The first 6 rows are patterns. Each new row is the sum of 2 different patterns, raised or lowered, with some noise. Before adding, each is slid sideways (what falls off one end comes back at the other) and multiplied by a number that may be negative. Names go in the order of the patterns.
Known rows, each followed by the names of its patterns:
[-13.0 -20.0   1.4  20.3  15.6   0.4  10.7  -4.2  20.3   4.1  -2.5 -29.8
 -11.5 -15.4  19.3  29.2   6.4   2.9  -3.6   6.3 -14.9  11.4   5.6   3.1
  -4.1 -10.1  12.4  -2.1 -16.8  10.0 -10.9  -6.9  -3.8   5.5  57.2 -10.6
  -6.4  17.0]  k_379
[ 15.6  -3.5  -2.4   4.8 -24.2  13.0  11.3 -13.0  -3.3  -3.5   2.6  -0.9
   7.4 -12.6   8.3   3.2  19.4 -14.9 -12.0   4.2   6.3 -17.4   8.3  11.7
  15.0   0.4  -0.6 -22.5 -19.0 -24.7   9.6 -19.3 -29.3 -13.6 -19.7  -3.8
  13.0  22.9]  k_686
[ -9.6  11.4  26.7   3.4   2.0 -11.2  -5.6   7.8  21.7  12.1   8.1  -5.5
  16.4  16.0  15.5  -7.9  15.0  -6.7  14.5  19.2 -15.0 -16.7  -1.3 -11.8
  17.5  19.7   4.8 -26.7 -10.2  16.8   2.3  18.9 -36.8  27.7  30.0  -8.1
   9.1  -1.7]  k_882
[ 20.6  18.2  38.3  -7.8  18.6 -20.2   6.6  49.5  -1.7  -0.6 -19.7  -5.7
 -20.6 -11.2   8.2  -6.3 -13.1  20.7 -13.8  12.9 -15.2 -10.0  38.9   3.5
  -1.1 -38.4  -1.2  14.6   7.8  16.1  -4.9 -13.8   5.0 -20.0 -10.0  13.5
  -6.1  -9.9]  k_632
[ 15.1  -7.4   2.9   1.7  15.7 -16.2 -29.3  -8.8  -7.0   9.0  -3.4 -17.3
   4.5   9.5   0.7   1.4  -2.5  26.5  33.5   0.4 -21.7 -12.8  33.3 -26.0
  24.0  12.1 -17.7  -2.0  10.5 -18.4  28.1  -2.8   7.0  -1.2  -6.5 -36.9
  24.9  26.9]  k_694
[  1.4  -5.4   8.0  13.3  16.1  22.0   8.4   8.6   5.3   9.4  -9.3  24.1
  18.7  -8.3 -31.3   0.3   0.4  -7.7   8.0 -14.8   3.7  -5.5  13.3  16.8
   3.2   5.5   5.7   6.5 -11.7  -0.6   0.1  25.4   4.6 -37.8 -15.0   2.9
  20.0 -26.2]  k_728

New rows. What belongs after each?
[ 32.9   4.1 -20.8 -12.3 -14.2  14.2  -4.3  17.0  16.5 -14.6  16.8  12.2
  19.4  15.3  30.5  15.1  -3.4  10.8  16.4  -3.2   5.6 -18.1  19.2  26.5
 -13.1  -8.0  24.1  29.4   3.5  10.0   6.3  -5.5  18.3   4.0   3.2  23.1
  13.6   7.6]  k_632 k_694
[ 15.1  -1.0  32.7   6.9  -6.1  43.0  19.5  17.0  24.0   3.4   3.5  31.3
  28.9  16.1  -7.0  21.6  -3.6  51.0 -15.4  -0.7  39.2  16.5  24.2  23.8
  10.5   2.4  10.9   8.0  22.0  23.3  12.1 -15.3 -14.1   9.5  33.4   7.7
 -15.6  16.6]  k_882 k_694
[-18.3  25.4  30.3   0.2 -15.7 -10.9   0.1   5.4   0.6 -14.3   0.7  -6.6
  10.5  -8.7 -18.6   5.1  14.8  10.9 -29.7  14.9 -19.7   5.0  15.8 -24.4
 -17.5  15.5  -8.4 -13.6  -4.9  -5.7   4.6  32.6  -3.3  -2.6  -1.1   7.6
   0.6   5.4]  k_694 k_728
[-49.4  -9.1   6.1   7.6 -15.3  -7.7 -23.0   5.2 -17.4 -20.7 -32.7 -11.1
 -15.4  -7.3 -11.9 -28.5 -26.8 -16.0 -29.5  -4.7  15.6   7.5 -41.6 -41.1
 -14.3   3.8 -16.5 -33.5  12.0  -5.0 -27.0  -6.6 -31.9 -10.4 -11.7   9.2
 -14.2 -19.4]  k_882 k_694
[  7.5 -21.6  17.8   7.1 -16.7  -1.3   0.5 -23.4 -32.6 -43.2  -7.4  -9.3
   2.6 -42.6 -63.2 -10.4   1.7 -13.4  -6.7   2.1   0.6  -8.8   1.0  10.8
 -20.1   6.6 -16.3   6.3 -12.4 -28.8  -3.6 -15.0  -4.3  -8.3 -23.4 -25.9
 -20.2 -19.5]  k_632 k_728
[  7.5  25.1  -1.1  -9.8  18.4 -44.3  10.6   3.7  -8.7   4.7  28.2 -18.7
 -22.5  -5.8   0.4   1.3  -2.3   2.2   2.1  15.2  10.7  11.8 -17.1   6.0
  22.0   5.3  -9.4   0.7 -17.9 -16.2 -40.1 -25.9 -12.9  -3.8  -3.2 -39.9
  16.9  -9.8]  k_686 k_694
[ -4.6   9.3  19.7  -3.7  -1.3  -7.3  24.8  35.2  22.0  -3.9  40.3  -0.9
  -1.8   2.6  21.6   9.2 -18.4   1.4 -10.8  32.6 -16.2  -5.9  -1.3 -12.6
  18.5  45.2  -0.4  -5.8  14.6   5.8  31.5  17.3   9.7 -14.5 -16.7   3.3
  11.5  -4.4]  k_882 k_728
[-47.7 -13.5   7.3  35.0   1.1 -16.4 -10.8 -22.0  15.8   6.5  -8.4  -1.7
  18.2  -6.2  -6.2   4.9  -4.2 -22.3 -46.6  -4.7 -19.3  16.0  13.3 -31.6
  19.4 -10.9  31.6  28.8  30.2  21.5  -5.4  -4.7 -10.9 -35.7   7.4 -11.4
  10.0  25.6]  k_686 k_632
[-18.2  33.5   3.0  -9.3 -16.2 -10.6 -12.8 -10.2   7.3 -16.6  -7.6  11.9
  -0.1  -3.4 -22.1  -9.9  19.3 -14.3   0.3 -20.5   3.9   2.5   0.8  -9.9
 -19.1 -25.4   4.2 -28.6 -25.0  -3.0 -16.8  -9.1  12.8  20.2  26.7  -8.2
   4.2  -8.5]  k_686 k_632
[ 16.0  18.4  16.2  16.6  -4.4  13.0   9.6  33.4  33.7  25.3  -4.8   7.2
  19.4  36.4  17.3  21.9  15.2  11.9  40.4  17.3  16.8  14.8   4.2   6.5
  18.9  12.4  20.1  14.7  31.2   5.0 -17.3  20.1  16.8  26.7  29.4  32.7
  -6.3   1.3]  k_379 k_632
[ -5.8  28.7  -3.4  11.3  25.8 -16.0   7.5  -7.4  23.7  12.2  21.5  -1.0
 -26.6  -9.3   9.5   8.1  65.1 -13.4  15.9  45.9   0.5  -1.9   4.9  32.8
  39.9   5.3  10.0   4.1  23.5  14.7 -18.7 -47.9  -2.7  11.5  37.8  10.3
  35.6 -13.2]  k_379 k_694
[-11.2 -14.6 -37.6  -8.8 -15.8  -8.7 -28.7 -49.6 -51.4 -33.0 -25.5 -47.5
 -23.0 -37.3   0.3 -21.3  -2.7 -30.1 -48.0 -27.5 -25.2 -23.9 -39.6 -13.9
 -39.3 -15.2 -25.8 -54.7 -29.1 -33.7  -9.7 -33.5 -32.3 -24.1 -14.4 -10.4
 -20.6 -51.5]  k_379 k_728
[ 12.8  -5.3   7.1  13.6  11.8  20.7  19.5  -4.1  -6.7   4.1  24.1  26.1
 -10.8   8.1 -21.0  46.3  -5.5 -14.1   8.4  11.3   3.5   8.0 -13.9 -11.9
   9.0  24.9  31.7  31.1  -5.3   7.3  20.1  13.8  26.4   0.3 -13.4 -17.7
   6.4  -0.6]  k_686 k_882
[ 20.2   0.6  20.7   0.2  25.4  -3.4  19.8  14.2 -17.7 -20.0  23.0  32.7
   2.0   9.5   1.0  -4.4  -0.5  -4.3  30.7  -2.2 -14.0  -2.1  -0.9  -2.5
  40.8  44.6  14.1 -21.6   6.0  13.6 -20.2  28.6   8.4  -1.2   3.6  10.6
  24.2   7.0]  k_686 k_728
[-14.6 -30.9 -22.9 -34.4 -15.9   0.5 -56.9 -30.2 -14.9  -7.0  -7.1  18.9
  24.0   3.5  -3.0   0.9 -14.3 -21.3  -0.9  15.6  -6.9 -37.5  -9.0   2.9
  21.1   2.2 -23.6  -2.9 -13.9  17.3 -10.9 -20.8  11.2   6.9 -30.2   7.1
  12.8  -2.6]  k_686 k_632
[ -5.9   4.6  11.1 -13.8 -24.0 -11.0  18.5  17.6  -6.6 -14.3 -21.2  12.8
 -28.2  16.4  10.2 -25.5  -7.8  16.2 -28.4  25.1  -3.1   1.1  -9.1 -47.0
 -27.1  20.0   2.6  13.1   1.1  -6.8 -17.8  -3.2 -20.6 -38.3 -11.9 -28.5
  -0.9 -13.6]  k_379 k_694
[  3.9  17.2   0.2 -15.4   5.2 -19.0  10.9 -25.9 -21.1   1.4   1.0   7.9
  15.5 -16.2  -9.1  10.3   5.2   9.8  -2.0 -14.2 -26.7 -18.5  -6.3  -1.0
 -14.2   0.2 -18.5  -7.1  -3.1   5.3  -9.5 -14.0   6.5   3.1   4.1   0.3
 -17.5 -27.6]  k_686 k_882
[ -3.5   2.2   6.7  12.8  15.2  13.2 -13.5 -12.6  21.5  11.2  27.5 -23.1
  30.0  18.1 -14.3   0.9  12.6 -13.1  -1.3  21.3   0.0   7.7   3.5  10.7
  22.5  17.2  15.5  14.9 -10.2  29.2  24.1  10.4  -0.5  14.4   1.5  13.9
  26.2 -13.6]  k_686 k_882
[ -5.6 -13.3 -17.7   5.3   8.4   9.4  17.9  38.5 -16.3 -13.2   2.3  -3.8
  12.8  -1.9   1.0  18.7   2.9   7.1   7.9  21.8   4.4   5.2  -2.0 -11.7
   3.6   7.7   3.8  -2.7 -10.3  -4.2  21.6  19.8 -30.5  10.0 -35.2   3.7
   5.7  17.4]  k_632 k_694
[ -4.4   2.4  10.0   4.1  10.4  12.3  23.1   4.3  10.7  15.8   7.5  25.7
   0.0  -1.6 -24.2 -19.1  17.2  17.2   1.9  30.5 -18.3 -14.7  11.8  19.7
  14.9  -7.2   7.1 -13.0  38.8 -23.3 -19.2  -6.0  14.0  15.5  12.0  -7.3
   3.7  -5.0]  k_686 k_882
[  4.3   9.6  26.5  11.7  27.6  14.1  23.5  16.5  -1.1  -8.5  28.4  48.0
  25.0 -15.2   4.3  14.7  33.5 -12.4  -2.2   5.2  17.0  26.0  23.4  14.8
  25.0  22.1  15.7  16.4   7.3  43.3  45.6   8.0 -16.0   5.8  29.3  -6.6
  32.3   9.2]  k_694 k_728
[-18.7 -36.8  -7.8 -10.4  -7.5 -14.6 -11.2  -3.9   0.5  -9.0  -6.1 -10.0
   2.8 -21.2  -1.7 -13.5   0.4  -8.4   6.7 -23.4 -56.8 -35.8  -1.0  -4.1
 -51.9 -19.9 -29.6  -6.2  11.7  18.6  19.4  -5.3  -3.3  -1.6 -17.8  -6.4
  14.4  -1.9]  k_686 k_728
[ -8.1  28.8  32.8  31.0  49.9  31.5  12.7  35.7  31.8  39.5  37.5  22.8
  28.4  59.0  15.6  35.6  18.4  45.6  41.4 -20.8  33.4  52.7   9.5  35.5
  32.0  33.4  15.5  38.5  46.3  46.1  29.6  28.5  52.7  45.2  76.3  44.9
  31.4  -5.0]  k_379 k_686
[ 17.2  21.3 -21.5 -19.4  11.3  49.8  28.2 -51.5  18.7  -9.3  17.1   3.6
  13.0  -2.2  35.2   0.3  29.5  21.3  18.2  24.6  45.5  -1.0 -20.0  14.9
  31.3  -1.7 -16.7  -8.5  24.6  30.5  27.6   4.2   2.6   5.3  38.7  20.6
   3.1  14.1]  k_694 k_728
[ 24.6   7.6  13.2 -15.6  -6.8   9.8  15.0  19.5  15.1 -15.6   5.2  15.7
  65.6  15.0   6.7 -11.2  -1.4  80.6 -15.2 -17.3   1.6  -4.5  -4.9   9.4
   1.6 -26.1  -5.8  24.9  11.4  25.3 -10.4 -20.5  27.3   7.3  14.3 -41.2
 -10.8   1.7]  k_882 k_632
[-10.3  -9.0 -35.7 -20.8 -16.5 -30.5   0.0 -19.4 -12.1  -5.0  -3.6 -12.8
 -10.7 -10.0 -26.3 -26.4 -15.7 -22.5  -0.3 -20.5 -30.9 -14.5 -20.2  -7.0
  -0.7 -25.0 -25.2  -2.9 -16.9  -1.9  -5.5 -13.9 -28.5 -59.8 -12.2  -4.1
 -30.5 -11.7]  k_379 k_882
[ 42.6  37.4  -4.1  37.2   4.3  13.2  25.9  20.2  11.2  45.7  -3.4  -8.6
   2.7  21.3  36.8  26.7  -0.9  -5.5  11.0  31.1  24.7  32.3  10.5  28.4
  40.6  29.6  15.6  23.4  31.7  23.7  -7.3   8.5  16.1  12.8  27.1 -14.6
  -5.1  14.0]  k_694 k_728
[ 18.5   4.8 -11.9  -6.6  22.8  16.5  15.6  -5.4  37.0  14.7  19.7  -2.6
  27.6   9.7  13.3  29.7   5.7 -13.9  12.7   3.5  27.2  20.3 -31.3  -8.4
   5.9  14.2  17.3  40.4 -35.2  20.5  27.6   0.5   4.2   8.8 -18.3  15.7
  38.3  34.6]  k_379 k_882
[  0.7  -1.7 -15.0  -0.3  11.0 -15.5  -0.2  14.8  -5.4  19.0  13.1  17.5
  24.0  29.7  21.5   6.6 -10.8  12.7  51.2 -19.1 -12.6  14.2  10.5  15.3
  25.5  -5.4   3.8  12.3  30.2  11.8   4.7  10.9   8.1  -9.9  15.3  29.0
  17.7   3.0]  k_686 k_882
[ 32.4 -19.3 -19.2  16.8 -10.6   9.7  20.6 -11.9 -14.1   7.0   6.9  12.0
 -22.6   5.4 -10.5 -15.6   5.3  20.0 -11.9 -18.2 -16.6   9.5 -11.5  13.9
 -21.8 -11.2  18.0  32.8   8.5  26.8 -23.4 -30.2  -5.6  26.8  14.6 -13.4
  13.5 -18.3]  k_379 k_882
[ -3.7 -21.8   5.9   3.6  25.6  -5.3  15.2 -13.6  12.2   6.7  -1.4 -15.2
  15.6 -14.2  29.8  15.4  30.8   2.2  40.3  14.6   2.1  17.1  13.6  -8.8
 -17.4 -18.7  19.5  23.4   9.3  28.8  -8.4  -1.4  26.0   1.6   4.1  -0.3
   2.6   0.3]  k_686 k_694
[ -7.7   3.1  21.0  -6.4  10.4  -7.7   6.7  16.2 -34.6   8.4  -4.6   0.7
  11.1  17.9  -2.3 -22.5 -21.9  -8.7 -13.2  -4.2 -19.1 -10.1  12.1  10.2
  -2.0  15.8   4.7 -17.6  -4.2   3.4  -0.6   3.9   6.7  -0.2  -6.6  -6.7
   2.2   4.3]  k_379 k_728
[-19.0 -12.5 -39.9 -50.8 -26.8 -16.8 -13.8 -46.0  -3.5 -36.7 -15.6 -24.5
 -29.0 -25.7  14.1 -38.5 -13.3 -17.9 -23.5  -1.2  11.0 -32.2 -44.8 -41.5
 -11.6 -24.3 -19.3 -31.1   1.9   5.2 -10.3 -29.1 -25.6  11.3   7.5 -22.0
 -36.9  -0.2]  k_694 k_728
[-24.6  23.2  -3.2 -28.4 -12.0  34.1  -5.1 -44.6 -10.9   0.8   2.4   8.8
   1.6  27.9  29.7  11.9   9.6  -0.3  -7.5  30.3   8.7 -19.1 -26.0   1.1
   3.0 -33.7 -21.6 -10.6  21.3  11.1 -20.2  32.1 -18.3  -7.1  20.1   4.8
 -20.6  14.6]  k_694 k_728
[  6.7   8.8  -5.7 -14.0 -32.2 -25.2 -23.9 -28.6 -12.4 -22.0  -7.1 -41.7
 -46.1 -20.3   1.2   1.3 -52.8   1.1 -23.6 -32.7   1.9 -11.2 -21.7  -7.8
 -78.2 -10.2 -17.8 -28.2  -4.0  28.1 -41.4 -52.2 -39.8 -14.7 -27.8 -16.6
 -42.1  -6.9]  k_379 k_694
[20.3 22.7 38.3 36.2  4.5 16.7 36.9 62.8 44.6 48.1 51.8 31.2 47.7 35.2
 32.9 35.5 34.7 29.6 34.7 32.6 36.0 51.5 42.8 30.7 19.9 38.4 78.1 42.5
 28.8 27.0 61.1 32.4 47.4 40.6 37.9 27.2 27.1 23.8]  k_686 k_728
[  5.4  18.1 -23.8 -36.0 -32.5  12.9  18.6   5.1   5.6 -11.8  -4.5   3.5
 -13.0 -12.2 -20.6  -6.5  23.2 -16.8  -8.8   8.9   8.4  -8.4 -55.0   6.6
  21.9   2.8   8.5   5.9 -12.3   1.4 -34.0  11.5  -5.1 -11.1 -24.8   3.2
 -17.1  44.4]  k_379 k_694
[ -6.9  11.6  16.1  -3.1  10.7  11.3  -9.0 -15.7 -20.8   1.4 -15.1   9.6
   5.5 -26.7   1.8   0.8  32.3   5.6  10.8  -0.4  -5.1  11.7  29.7  -0.9
  28.7  -6.8  25.4  30.0 -17.0  16.9   9.9  26.1  -9.7 -14.9   0.9  -5.1
   5.9  34.3]  k_686 k_632
[-20.4  28.7   2.2  12.4 -14.5 -10.6   1.5   8.1  10.8  11.5 -18.3  -9.9
 -12.6   6.6  19.1  36.3 -11.7 -26.9   0.9  14.5  11.0 -13.9  -1.7   3.4
  31.0  21.4 -14.7 -26.4  -6.3   0.1  12.1   8.8  -0.1 -29.5 -10.1  -3.5
 -21.7  14.4]  k_882 k_694
[ 14.7  10.4  23.6  23.9  55.9  15.8  18.9  -1.9   8.7  18.9   7.9  24.1
   5.0  59.1 -10.1  -6.0  21.0  22.3  31.7  18.2  12.5  19.1  11.1  30.1
  37.3  27.8   6.0 -46.3  21.5  19.0   6.5  22.3  28.2  11.4  10.5  -5.9
  24.4  -0.5]  k_379 k_882
[-17.5 -46.5 -27.5 -16.4 -16.7 -38.7 -22.1 -41.0 -39.2 -28.3 -31.8 -45.9
 -43.2 -24.6 -36.5 -48.1 -38.8 -37.1 -17.5 -47.7 -22.2 -27.2 -47.3 -12.8
 -12.8 -30.4 -25.7 -74.1 -37.7 -29.3 -24.4 -13.7 -27.4 -33.7 -51.3 -16.1
 -47.9 -55.6]  k_379 k_882
